The groups are shells around one centre, one inside the other: the same stretched ball of 6 dimensions in 7 sizes.
Known rows, each followed by its group:
[ 0.38 -0.30 -1.48 -2.69 -0.21  0.97  1.71  0.31 -1.98  0.48 -0.91  1.50
 -0.61 -1.44 -0.19  5.42 -0.74 -1.29]  q_802
[-0.23 -0.26 -1.29 -3.07 -0.71  1.10  1.28 -0.02 -1.01  1.29 -0.92  0.22
 -0.28 -0.97 -0.29  4.96 -0.37 -1.18]  q_66
[ 0.30 -0.58  0.03 -3.01 -0.87  1.70  1.07  0.02 -0.05  1.90 -0.59  0.32
 -0.51 -0.35  0.21  4.18 -1.09 -1.12]  q_802
[-0.99 -0.68 -2.32 -2.40 -0.20 -1.24  1.11  0.62  1.27  1.07 -3.30  2.18
  0.28  0.45 -0.01  6.20  1.24  0.40]  q_183
[ 0.42 -0.28 -1.56 -2.88  0.01  0.46  0.96  0.44  0.06  1.70 -1.79  1.51
 -0.75 -0.40  0.30  5.31 -0.07 -1.05]  q_613
[-0.42 -0.45 -2.03 -2.30 -0.49 -0.31  1.54  0.39 -0.31  0.84 -2.29  2.18
 -0.08 -0.36  0.04  5.93  0.20 -0.54]  q_802
[-1.42 -1.13 -0.04 -2.30 -1.27 -0.24  0.90  0.40  1.01  0.95 -1.99  1.06
  0.95  0.65 -0.06  5.01  0.07  0.09]  q_573
[-0.84 -0.32 -1.91 -2.15 -1.44  0.05  1.79 -0.11 -0.48  1.20 -1.96  1.68
  0.16 -0.34  0.06  5.63 -0.17 -0.90]  q_613
[-0.20 -0.14 -1.30 -2.40 -1.13  0.70  1.42  0.05 -1.49  1.18 -1.12  1.36
 -0.17 -0.90  0.12  5.29 -0.78 -1.87]  q_613
[-1.15 -0.41 -2.26 -2.36 -0.84 -0.96  1.04  0.30  0.97  1.55 -2.99  1.75
  0.36  0.38  0.12  5.97  0.94 -0.35]  q_183
[-0.46  0.15 -1.84 -3.26 -0.45  0.25  0.29  0.23 -0.49  1.99 -1.58  0.07
 -0.14 -0.67 -0.07  5.30  0.46 -1.96]  q_183
[ 0.93  0.06 -0.35 -3.65  0.24  1.27 -0.46  0.59 -0.18  2.71 -0.77 -0.01
 -0.94 -0.55  0.52  4.40 -0.45 -2.68]  q_628
[ 0.00 -0.21 -0.10 -2.65 -1.52  1.40  0.85 -0.11 -0.47  2.26 -0.66  0.55
 -0.25 -0.30  0.50  4.35 -1.25 -2.22]  q_740
[-0.62 -1.10  0.31 -2.34 -1.33  0.62  1.20  0.20  1.08  1.46 -1.52  1.19
  0.32  0.59  0.27  4.54 -0.67 -0.10]  q_740
[ 0.51 -0.26 -1.51 -2.82 -0.57  1.07  1.49 -0.02  0.25  2.12 -1.52  1.32
 -0.94 -0.33  0.40  4.93 -0.52 -0.89]  q_740
[-0.72 -1.00 -0.87 -2.24 -0.69  0.27  1.99  0.40 -1.05 -0.29 -1.44  1.72
  0.34 -0.69 -0.48  5.52 -0.39  0.14]  q_573
[-0.44 -0.72 -1.82 -2.47 -0.08 -0.41  1.45  0.59  0.15  0.59 -2.41  2.06
 -0.05 -0.21 -0.13  5.89  0.46  0.14]  q_613
[ 0.85 -0.25 -0.91 -3.33  0.26  1.09  0.50  0.49  0.06  2.09 -1.21  0.77
 -1.00 -0.50  0.34  4.76 -0.34 -1.43]  q_613
[-0.52  0.06 -2.45 -2.61 -0.69 -0.08  1.21  0.15 -1.02  1.30 -1.93  1.33
 -0.12 -0.82 -0.05  5.88  0.27 -1.56]  q_802
[ 0.79 -0.62 -0.30 -3.30  0.19  1.33  0.73  0.48  0.43  1.84 -1.05  0.69
 -0.89 -0.30  0.23  4.47 -0.55 -0.73]  q_628
[-0.93 -0.26 -1.85 -2.51 -0.89 -0.52  0.79  0.28  0.45  1.70 -2.43  1.33
  0.27  0.12  0.16  5.67  0.57 -1.03]  q_66
[-0.91 -0.83 -0.90 -1.97 -1.37  0.01  1.74  0.17 -0.09  0.72 -1.89  1.94
  0.44  0.02  0.05  5.41 -0.41 -0.30]  q_802
[-0.81 -0.80 -0.53 -2.53 -0.71  0.06  0.94  0.50 -0.17  0.71 -1.62  1.11
  0.46 -0.16 -0.17  5.23 -0.08 -0.57]  q_66
[ 1.24 -0.13 -0.96 -2.79 -0.22  1.77  1.56  0.20 -1.83  1.31 -0.42  1.50
 -1.26 -1.40  0.31  4.86 -1.46 -1.97]  q_183
[ 1.34 -0.11 -1.53 -2.89 -0.30  2.36  2.49 -0.16 -2.58  0.84 -0.05  1.28
 -1.52 -2.04 -0.09  4.90 -1.67 -1.46]  q_573
[ 0.59 -0.17 -0.81 -3.34  0.00  1.37  0.69  0.37 -1.20  1.49 -0.60  0.31
 -0.76 -1.14 -0.03  4.76 -0.62 -1.81]  q_613
[-1.17 -0.70 -1.92 -2.38 -1.09 -0.36  1.66  0.03  0.98  1.26 -2.59  1.46
  0.34  0.30 -0.12  5.62  0.58  0.40]  q_66
[ 1.20 -0.11 -0.32 -3.68  0.95  1.26 -0.25  0.96 -1.16  1.64 -0.52  0.31
 -1.03 -1.15  0.18  4.69 -0.50 -2.39]  q_573
[ 0.44 -0.49 -0.28 -3.23 -0.12  1.26  0.63  0.41 -0.20  1.67 -0.85  0.43
 -0.58 -0.52  0.12  4.54 -0.60 -1.23]  q_613
[-0.89 -0.76 -0.26 -2.41 -1.37  0.22  0.84  0.18  0.85  1.71 -1.75  0.99
  0.44  0.49  0.26  4.82 -0.27 -0.71]  q_66
[-0.45 -0.93 -0.44 -2.51 -0.35 -0.26  0.61  0.72  1.23  1.36 -2.25  1.66
  0.18  0.58  0.29  5.19  0.18 -0.19]  q_66
[ 0.15 -0.13 -0.82 -3.11 -0.49  1.36  0.95  0.21 -1.98  1.06 -0.36  0.23
 -0.39 -1.43 -0.22  4.87 -0.81 -2.06]  q_628
[ 1.24 -0.47 -0.54 -3.48  0.55  1.71  0.90  0.51 -0.47  1.55 -0.65  0.65
 -1.26 -0.93  0.11  4.53 -0.77 -1.02]  q_183
[-0.20  0.12 -1.06 -2.80 -1.55  1.55  1.30 -0.36 -1.96  1.69 -0.33  0.11
 -0.26 -1.27 -0.01  4.72 -1.12 -2.54]  q_802
[-0.62 -0.56 -1.35 -2.94 -0.08 -0.64  0.16  0.69  1.66  1.96 -2.70  1.11
  0.11  0.61  0.22  5.43  1.00 -0.39]  q_740
[-1.24 -1.07 -1.36 -1.74 -1.67  0.27  2.95 -0.17 -0.83 -0.31 -1.70  2.05
  0.56 -0.49 -0.50  5.63 -0.56  0.73]  q_628
[ 0.49  0.02 -0.28 -3.30 -0.40  1.13 -0.23  0.39 -0.08  2.72 -0.87  0.14
 -0.61 -0.31  0.57  4.40 -0.58 -2.65]  q_628
[-0.27 -0.03 -0.71 -2.75 -1.43  1.57  1.33 -0.20 -2.50  1.09 -0.07  0.13
 -0.08 -1.50 -0.21  4.75 -1.26 -2.48]  q_183
[-0.64 -1.30 -1.38 -1.96 -0.83 -0.04  2.58  0.19  0.97  0.36 -2.46  2.59
  0.07  0.30 -0.09  5.58 -0.07  1.55]  q_183
[-1.21 -0.10 -2.33 -2.39 -1.91  0.24  1.83 -0.54 -0.14  1.79 -1.96  0.84
  0.24 -0.28 -0.07  5.45  0.09 -0.91]  q_573
[ 0.47 -0.47 -1.12 -3.40  0.56  0.47  0.34  0.67  0.93  1.96 -1.84  0.81
 -0.75 -0.08  0.19  4.99  0.37 -0.60]  q_740
[ 0.87  0.28 -1.10 -3.57  0.23  1.31  0.07  0.46 -1.48  2.05 -0.56  0.11
 -0.99 -1.31  0.19  4.82 -0.49 -2.89]  q_802
[-2.26 -1.13 -1.90 -1.55 -1.97 -1.14  2.40 -0.09  1.05  0.33 -3.12  2.25
  1.25  0.69 -0.32  6.06  0.65  1.28]  q_573
[-0.58 -1.07 -0.78 -2.11 -0.79  0.20  1.98  0.37 -0.29  0.13 -1.72  2.05
  0.22 -0.25 -0.18  5.42 -0.44  0.33]  q_66
[-0.20 -0.24 -2.96 -2.24 -0.56  0.30  2.72  0.01 -2.09 -0.03 -1.70  2.27
 -0.43 -1.53 -0.44  6.25 -0.22 -0.47]  q_573
[-1.52 -1.00 -1.40 -1.60 -1.81 -0.22  2.58 -0.07 -0.48 -0.06 -2.07  2.21
  0.82 -0.16 -0.32  5.79 -0.31  0.46]  q_628
[-0.11 -0.83  0.17 -2.53 -1.12  1.48  1.64  0.09 -1.04  0.73 -0.45  0.85
 -0.06 -0.69 -0.10  4.52 -1.34 -0.83]  q_740
[ 0.60 -0.57 -1.13 -2.68  0.25  0.74  1.50  0.64 -1.25  0.45 -1.22  1.90
 -0.69 -1.04 -0.03  5.41 -0.60 -0.81]  q_740
[-0.80  0.04 -2.19 -2.16 -1.98  0.88  2.40 -0.57 -2.37  0.81 -0.98  1.16
  0.05 -1.40 -0.26  5.55 -0.86 -1.73]  q_628

New rows, each followed by its group:
[ 0.28  0.07 -1.97 -2.93 -0.32  0.31  0.66  0.24  0.25  2.42 -1.98  1.27
 -0.74 -0.26  0.49  5.34  0.13 -1.69]  q_573
[ 0.48 -0.64 -0.58 -3.05 -0.37  1.55  1.47  0.13 -0.27  1.38 -0.82  0.71
 -0.73 -0.64 -0.02  4.55 -0.83 -0.54]  q_802
[ 0.51  0.19 -1.54 -3.65  0.58  0.61 -0.15  0.68 -0.96  1.87 -1.18  0.17
 -0.75 -1.09  0.02  5.21  0.27 -2.36]  q_740
[-0.85 -0.49 -0.24 -2.55 -1.66  0.87  1.04 -0.08 -0.53  1.47 -0.92  0.34
  0.40 -0.29  0.01  4.65 -0.75 -1.46]  q_628
[-0.90 -0.51 -1.83 -1.83 -1.32 -0.32  1.95  0.13 -0.67  0.62 -2.16  2.37
  0.32 -0.32  0.05  5.93 -0.19 -0.66]  q_183
[ 0.46  0.10 -1.48 -3.42  0.00  0.97  0.43  0.30 -0.62  2.11 -1.12  0.28
 -0.81 -0.89  0.13  4.96 -0.12 -1.99]  q_613
[-1.60 -0.84 -1.73 -1.99 -1.43 -0.70  1.83  0.08  0.65  0.72 -2.65  1.81
  0.78  0.33 -0.19  5.82  0.49  0.45]  q_802
[ 0.32  0.07 -1.82 -2.77 -0.12  0.40  0.92  0.47 -1.61  1.19 -1.36  1.51
 -0.58 -1.16  0.13  5.63 -0.28 -2.12]  q_66
[-1.24 -0.30 -2.50 -2.49 -0.92 -0.61  1.38  0.11  0.03  1.13 -2.55  1.33
  0.37 -0.23 -0.23  6.00  0.81 -0.44]  q_628
[ 1.12  0.31 -1.90 -3.60  0.48  1.30  0.60  0.35 -1.33  2.02 -0.88  0.48
 -1.36 -1.44  0.13  5.09 -0.29 -2.31]  q_628
[ 0.33  0.20 -1.89 -3.14 -0.38  1.48  1.54 -0.01 -3.01  0.75 -0.29  0.36
 -0.71 -2.15 -0.46  5.27 -0.76 -2.22]  q_573
[-1.16 -0.92 -1.19 -1.78 -1.80  0.16  2.43 -0.16 -0.13  0.51 -1.89  1.99
  0.52 -0.03 -0.12  5.44 -0.50  0.25]  q_613
[ 1.24  0.19 -0.63 -3.02 -0.59  2.06  0.94  0.04 -1.71  2.21 -0.11  0.77
 -1.26 -1.27  0.56  4.45 -1.62 -2.98]  q_183
[-1.26 -1.05 -0.59 -2.50 -0.74 -0.49  0.81  0.55  1.21  0.97 -2.34  1.16
  0.75  0.58 -0.13  5.29  0.53  0.31]  q_740
[-1.18 -0.27 -1.72 -2.43 -1.64  0.17  1.47 -0.23 -0.27  1.49 -1.80  0.81
  0.39 -0.26 -0.10  5.38  0.02 -0.98]  q_802
[-0.45 -0.17 -2.10 -2.55 -0.71  0.42  1.77  0.11 -1.98  0.42 -1.32  1.26
 -0.09 -1.36 -0.41  5.78 -0.23 -1.23]  q_802
[ 0.01  0.33 -0.80 -3.01 -0.97  0.91  0.00  0.18 -1.30  2.37 -0.74  0.18
 -0.26 -0.80  0.42  4.79 -0.66 -3.42]  q_573
[ 0.82 -0.76 -0.40 -2.85  0.03  1.20  1.29  0.49  0.03  1.30 -1.14  1.52
 -0.86 -0.39  0.27  4.74 -0.84 -0.50]  q_628
[-0.14 -0.60 -0.54 -2.63 -1.00  0.55  0.83  0.14  1.46  2.45 -1.88  1.19
 -0.24  0.61  0.61  4.67 -0.32 -0.75]  q_573
[-0.14 -0.42 -1.29 -2.36 -1.61  1.96  3.01 -0.56 -2.77  0.15 -0.09  0.95
 -0.36 -1.80 -0.54  4.97 -1.63 -0.91]  q_183
[-0.12 -0.49  0.02 -2.74 -0.82  0.61  0.28  0.42  0.35  2.03 -1.29  0.86
 -0.04  0.14  0.49  4.62 -0.57 -1.67]  q_628
[ 1.27  0.31 -1.71 -2.89 -0.61  2.41  2.20 -0.27 -3.49  1.05  0.27  1.01
 -1.45 -2.42 -0.02  4.95 -1.84 -2.63]  q_573
[ 0.10 -0.08 -1.37 -3.41  0.93 -0.55 -0.77  1.22  0.12  1.77 -2.13  0.87
 -0.28 -0.30  0.20  5.61  0.97 -1.95]  q_573
[-1.30 -0.71 -0.98 -2.18 -1.98  0.15  1.56 -0.27  1.07  1.78 -2.08  1.11
  0.54  0.58  0.17  5.01 -0.14 -0.20]  q_740
[-0.82 -1.04 -2.03 -1.62 -1.40  0.28  3.54 -0.21 -0.92 -0.46 -1.95  2.78
  0.13 -0.66 -0.44  5.94 -0.59  1.13]  q_573
[ 0.51 -1.02 -0.68 -2.67 -0.33  1.24  2.05  0.17  0.67  1.19 -1.43  1.67
 -0.79 -0.11  0.14  4.74 -0.75  0.61]  q_573
[-0.68 -0.21 -2.26 -2.54 -0.50 -0.45  1.12  0.37 -0.46  1.08 -2.27  1.56
  0.07 -0.48 -0.07  5.96  0.52 -0.99]  q_613
[-0.88 -0.99 -0.43 -2.22 -0.91 -0.06  1.26  0.48  0.12  0.57 -1.82  1.61
  0.54  0.09 -0.06  5.29 -0.20 -0.16]  q_66
[-0.76 -0.50 -1.31 -3.00 -0.78  0.33  0.95  0.09  0.64  1.70 -1.82  0.34
  0.09 -0.03 -0.16  5.04  0.35 -0.40]  q_183
[-0.22 -0.25 -2.04 -2.99 -0.28  0.67  1.59  0.15 -1.37  0.70 -1.29  0.77
 -0.34 -1.26 -0.49  5.52  0.01 -0.80]  q_740
[-1.74 -0.63 -1.01 -2.04 -2.29 -0.01  1.56 -0.31  0.30  1.38 -1.91  0.95
  0.93  0.30 -0.03  5.17 -0.17 -0.58]  q_183
[-1.05 -0.69 -1.26 -2.29 -1.47 -0.03  1.46 -0.05  1.14  1.71 -2.28  1.37
  0.33  0.52  0.18  5.22  0.10 -0.08]  q_66
[-1.20 -0.29 -2.77 -2.14 -1.33 -0.42  2.08 -0.14 -0.43  0.89 -2.45  1.80
  0.28 -0.41 -0.22  6.11  0.42 -0.35]  q_628
[-0.38  0.18 -3.05 -2.51 -0.91  0.43  2.16 -0.20 -2.14  0.76 -1.52  1.44
 -0.37 -1.55 -0.33  6.03 -0.13 -1.44]  q_740
[-0.72 -0.69 -1.26 -2.18 -1.99  1.39  2.96 -0.64 -1.12  0.62 -0.89  1.08
  0.03 -0.83 -0.37  4.95 -1.13 -0.05]  q_802
[-0.01 -0.05 -1.11 -2.53 -1.81  1.75  1.95 -0.58 -1.41  1.82 -0.49  0.68
 -0.49 -0.98  0.18  4.64 -1.42 -1.89]  q_613
[-1.38 -0.20 -1.96 -2.22 -1.47 -0.14  1.64 -0.01 -1.82  0.38 -1.58  1.16
  0.67 -0.99 -0.44  5.90 -0.04 -1.37]  q_573
[-0.92 -0.07 -1.41 -2.39 -1.12 -0.29  0.61  0.33 -0.99  1.30 -1.75  1.21
  0.45 -0.47  0.12  5.64  0.02 -2.13]  q_573
[-1.08 -0.04 -1.56 -2.33 -2.34  1.00  1.93 -0.69 -1.40  1.52 -0.96  0.45
  0.29 -0.82 -0.13  5.04 -0.81 -1.74]  q_740
[ 1.26 -0.29 -1.22 -3.30  0.50  1.44  1.15  0.41 -0.36  1.72 -1.05  1.14
 -1.40 -0.88  0.24  4.85 -0.58 -1.01]  q_740
[ 0.57  0.03 -0.98 -3.17 -1.11  1.95  1.17 -0.40 -0.25  2.80 -0.63  0.11
 -1.00 -0.61  0.42  4.25 -1.05 -1.92]  q_183
[ 0.08 -0.78 -1.56 -2.92  0.64 -0.04  1.19  0.83  0.04  0.49 -2.07  1.67
 -0.39 -0.49 -0.27  5.68  0.46  0.24]  q_183
[-0.74 -0.57 -0.11 -2.43 -1.22  0.52  0.85  0.32 -1.02  0.89 -0.97  0.84
  0.48 -0.46 -0.02  4.95 -0.71 -1.60]  q_573
[-1.05 -0.80 -0.76 -1.93 -1.33 -0.38  1.24  0.34  0.32  0.98 -2.15  1.99
  0.61  0.34  0.23  5.45 -0.16 -0.56]  q_183
[-0.07 -0.60 -1.57 -2.13 -1.95  2.06  3.67 -0.89 -1.61  0.60 -0.56  1.45
 -0.59 -1.25 -0.29  4.89 -1.68  0.02]  q_183
[-1.02 -0.78 -0.95 -2.48 -0.82  0.00  1.32  0.36 -0.48  0.42 -1.67  1.11
  0.54 -0.37 -0.38  5.42  0.03 -0.31]  q_628
[-1.10 -0.81 -0.33 -1.97 -2.47  0.89  2.01 -0.50  0.38  1.57 -1.34  1.10
  0.48  0.31  0.20  4.61 -1.03 -0.41]  q_183
[-0.81 -0.89 -1.33 -2.20 -0.99  0.28  2.24  0.12 -0.69  0.08 -1.66  1.72
  0.26 -0.54 -0.40  5.55 -0.30  0.29]  q_613
[-1.04 -0.70 -2.50 -2.16 -0.80 -0.71  2.04  0.17  0.56  0.74 -2.89  2.23
  0.22  0.05 -0.16  6.12  0.69  0.61]  q_628
[-0.58 -0.51 -2.03 -2.60 -1.19  0.95  2.51 -0.40 -0.72  0.81 -1.39  0.93
 -0.21 -0.86 -0.47  5.30 -0.31  0.09]  q_740
[-0.48 -0.58 -2.32 -2.08 -1.03  0.02  2.39 -0.07  0.23  1.03 -2.41  2.38
 -0.24 -0.14  0.08  5.80 -0.02  0.25]  q_183
[ 0.93  0.04 -0.19 -3.72  0.07  1.48 -0.44  0.45  0.18  3.01 -0.69 -0.26
 -0.97 -0.39  0.56  4.16 -0.52 -2.58]  q_183
[-1.30 -0.38 -2.26 -2.33 -0.48 -1.13  1.02  0.61 -0.68  0.35 -2.56  1.77
  0.65 -0.44 -0.34  6.37  0.91 -0.75]  q_573
[-0.05 -0.78  0.73 -2.92 -0.71  0.90  0.12  0.49  0.98  2.14 -1.12  0.47
 -0.03  0.45  0.47  4.19 -0.66 -1.20]  q_573
[-0.81 -0.70 -0.98 -2.68 -0.58 -0.46  0.46  0.51  1.54  1.81 -2.50  1.20
  0.30  0.68  0.23  5.26  0.61 -0.32]  q_66
[-0.87 -0.58 -1.99 -2.57 -1.10  0.44  2.17 -0.21 -0.30  0.81 -1.77  1.01
  0.07 -0.56 -0.45  5.46  0.07  0.18]  q_628
